Each new row is followed by what is left after taking away its nearest point in the smallest flat space through zero that holds the last named rows.

Z_375, 6 rows:
[[ -9   8   6   4 -22  18   0 -15  11  26]
 [  2   4  49 -19 -20  27 -37   2 -19  -6]
 [-24 -31 -32  40  18   2 -11  17  -3   6]
 [-17 -37  -1  21 -12 -19   2  30 -32 -11]
 [ -5  22 -22  -4  19  30  20   1 -54  -3]
 [ 14 -10  -6   5   5  -8  -9  16 -40  38]]
New rows:
[-13 -38  30 -26   3 -39 -25  -2  13 -30]  [-20 -13   0 -19   9  -9  -3 -19  -5   5]
[-19  23 -36 -26   6 -16 -30  -8   4 -28]  [-21  15 -28 -21 -17 -20 -28  -5  -6  -3]
[-34 -32 -29  -3  20 -36 -10  12 -18  10]  [-29  -3  -6 -26   6 -14  -9 -10  -4   7]
[-24  33 -34 -23  17 -10 -27 -11 -19  22]  [-33  18 -17 -21  -6 -25 -24  -6  -6   2]

Z_205:
[[-24  14  -7 -26 -53 -12 -24 -22 -34 -13]
 [ 19  16  -1  25 -42  14  27  38 -18  -6]
 [ 18 -14  49 -30 -53 -42  -5   0  56  28]
 [ 19   9  27 -41 -21 -12 -31 -15  19  13]
 [  6 -24  12 -37 -42  46  -7  -3  -5  27]
 [ 23  28 -14 -22 -35 -14  -9 -16  -2   8]]
New rows:
[-19  31  -2  31 -14  39  27  38   9  21]  [-31  33   1   5  -1  14  -2   5  19  21]
[-21 -38  27 -34  22 -18 -37   0  38   0]  [  0  -7 -14  -8  -1  -3  -9  16   6  -7]
[ 35   5  -2  -3 -38  20 -12  -2 -36  28]  [ 10 -10   6  15   1  -9 -10  -6 -18  17]
[-21  31 -21 -17  24 -17  35  -8   8  29]  [-25  28   9 -21  10  -1  23  11  -3  20]

Z_465 (6 x 10):
[[ 14 -18  33  -6 -12 -24  17  25   2 -45]
 [ 24   0  50 -16 -23  27  40   4  17  18]
 [-12  -1 -14  13  35  38 -22  32  12 -13]
 [ 13   5  -4  25   4   3 -39  26   4  -6]
 [-25  -9  34  -6  -6  -4  19   7  24 -19]
 [ 34  -4 -40  16   2   8  28  -4 -16  -7]]
New rows:
[ 22   2   4 -10   3  -2  18 -11 -27  14]  [-1  2  7  8  8 -2  3  0 -7  3]
[ 41  -4  -6   3  23  11  -4  10 -18  16]  [ 4 -7  6  7 15 -8  3 -2  2  8]
[  9   5  17 -37  25  13 -13  14 -11   2]  [ 3  7  0 -2  6 -4  1 -1  5 -1]
[ 43 -27  -4  -2  -3 -12   8  23   5  -1]  [  5 -21  -7  -6   5 -10  -1   7  15  14]
[-22  -6 -18 -21   4   3  -4  50  -6  -2]  [-12   0 -16 -10 -19  -6   8  33  -2  15]
[-25 -14  -8  29   1  36  52   6  19   4]  [ -8 -10   2   8  -4   1   4   9 -13   8]

Z_724:
[[ 11  -2 -35  29 -14  30  29 -33  15 -10]
 [  9  19 -21  39  -7   1  -5  -9 -27 -44]
 [  9   3  11 -33 -15  48  -4 -18   6  15]
 [-14 -18  20  -2 -61  32 -47   3 -21  15]
 [ 14 -21 -20  24 -29  10 -56  -9 -22  28]
 [ 30  32 -22   9   7  -5 -55 -59   0  15]]
New rows:
[-17   4  -1 -23  14  -6 -22   0 -20  19]  [-21   2 -12  -6   6   2   2  -6 -13   5]
[-14 -22 -21  38  -3   0  -7   1   6 -56]  [ -7 -21  -3  -5  13   7 -19  -2  18 -24]
[  0 -17  18  22  -2 -15 -13   0   8   0]  [ 10 -10  17  10   6   3  -3  -3   7  -6]
[ 56  23  -7  40  14 -12 -40 -25 -21  41]  [20 14 26 22 -4  0 13  3 -6 19]
[ 24  16  12 -49   8   0 -30 -39  -1 -16]  [  8 -21  -3 -16  -5 -11  -2 -10   1 -17]
[  0   2 -56  -9 -11  47 -15  11  -4   6]  [-23  16 -34 -14  -2   6 -11  16  10  -2]

Z_332 (6 x 10):
[[ 17 -23 -20 -55 -26  -4   2 -16  41  29]
 [ 26 -72 -45 -16  15  27  50 -23  59  10]
 [  0  14   6 -28  13 -26   1 -47 -17  -4]
 [ 24  -6 -26  -5  44  12  -4 -30  32   0]
 [-17 -30 -57 -20  15 -12 -32  -4  18  20]
 [ 16   9  12  -6 -38  43  -5   9  27 -55]]
New rows:
[ -9 -27  -1  -7 -12 -10 -20   4 -10  56]  [  2 -14  11   5  -3  13 -14 -12  -8   8]
[22 19  0 14 13 23 -4 -5 -1 14]  [  4   3  -8   2  -6  14  -1  -7 -12   8]
[ -4  12  12  -7   7  56  -7 -18   6  11]  [-22   1   7  -7   2  41  -4 -14 -11  19]

Z_565:
[[ -7  33 -23  48   7  13 -25  12   9   8]
 [-14   8 -45   3 -15  22  -1  28  -9   8]
 [-45  36 -52 -39 -10 -17 -18  51 -33 -28]
 [-25  23  38  13  14  28  21  14  20 -13]
 [-30  16 -49  -1   2 -14  32  11  38  25]
 [-19  14  28 -12   1  12  47  -3  11  -1]]
New rows:
[  0  16 -52  56  -6   8  27  13   1  28]  [  4  -9  -2  16   6 -11  15  12 -10  -8]
[ 13  -6  -7  -3 -18 -11   1  -7  50 -15]  [ 14  10  -3  -3 -28   2  -2  -4  22 -22]
[ 28   1  56 -13  -9  13  -8   8  -7 -34]  [ 19  10   1  -4 -13  -2   1  10  13  -6]
[ 13  10 -16 -29  32   2  26  17 -29 -20]  [ 25   4 -13  -3  40   5  17   7 -10  -9]
[-49 -16 -16  -3 -23  37 -25  -2  14  -1]  [-36  -6   1  -4 -21  11 -20 -32   6   1]

Z_389, 6 rows:
[[-17  38 -66 -38 -19  -3 -46  27 -34 -28]
 [ -1  36 -25   4 -38  29 -58  27  23  24]
 [ 61  28 -28 -24 -12  20 -41  23  -3  26]
 [-14   1 -13 -29  -1  14 -52  12 -23 -35]
 [ 13  41 -57 -62 -47  -9  10   5  -1  37]
 [ 36  76 -48 -29  60  42  -2  22  10  16]]
New rows:
[  7   9 -26 -10 -11  41   2 -12   0  56]  [ -8 -15 -16   9   3  23   1 -14 -24  20]
[ 31  56  18 -22   1  -3   4  16   1 -11]  [  8  35  34  -5 -13 -14   5  10   1 -20]
[  0 -13  -2 -19  11   9   0  -2   2  -8]  [ 0 -9 -8  0  1  2  1  3  6 -1]

Z_899 (6 x 10):
[[ -2 -11  73  65 -18  24 -21  13  26 -30]
 [ 40  36  57  44 -38  -8  -1  -4  36 -19]
 [ 36  11  35  80 -38   7  42 -23  15 -48]
 [  9 -24  43  80 -32  18   1  25  18  12]
 [ 51  -8  12  64 -24  63  19 -14  14 -35]
 [ -2  -1  30  79 -20  24   0  11  -5  -1]]
New rows:
[ -9 -22   5  23  34  30   9  17   3 -33]  [ 5  8 -2  5 23 -2 10 20  8 -4]
[-17   2  -7 -23   0 -27 -29 -19   5 -60]  [  0  -6 -22   7 -18 -12 -25   1   2 -15]
[-45   5 -41  -6 -14  -2  17  15 -10 -14]  [-20  11 -18  -5 -26   8   3  20  15 -15]
[ 13   9  11 -12 -26 -27  28 -18  32   5]  [-11   3   2  -3  -6   8   6 -11   8   7]
[ -9 -69 -16  -6  18  -2 -39  20 -31  -5]  [ 24 -16  -6   6  -4 -21 -28   2 -24 -13]
[-13 -34  -6  17   3  21  -9  -9  16 -10]  [ -7  -1 -10   6  -2  -2  -9 -13  13   2]

Z_304, 6 rows:
[[-13  -6 -41  31 -18  35  17  14 -37  20]
 [-19 -26 -10  22  10  48  18 -31  -2  12]
 [ 11  -3  -9  31  -9  18  41   8  32 -58]
 [-59 -23  11  25 -21  25   5  63 -13   1]
 [ 14  27 -11   9  10  26   2   0 -30  13]
 [  2 -21  27 -12 -15  32  -7   8  -7  24]]
New rows:
[ 24 -16  42 -45   0 -26  46   6 -27   2]  [ -1 -14  18 -21  14 -20  57   0 -35  -1]
[ 30 -28 -10 -21  12  12 -22   8 -23 -12]  [ 11 -27 -13 -11  22   6 -19  10 -17 -23]
[-25   5  -8  19 -26   7  -7 -20 -24  33]  [ -8  16  12  13 -22  -3  -2 -15   1   2]
[ 20 -13 -21 -23  28  38   0  20 -16  18]  [  8 -18 -21 -23  30   9   1  22   5  -2]
[ -9  -1  29  40 -36  10 -18  10 -12  24]  [  3  10  19  39 -20  -9 -14 -15   3   8]
[ 12  18 -17 -29   3   2  22 -19  23  18]  [-10  15  -9 -22  -1   6  21   6  19  15]
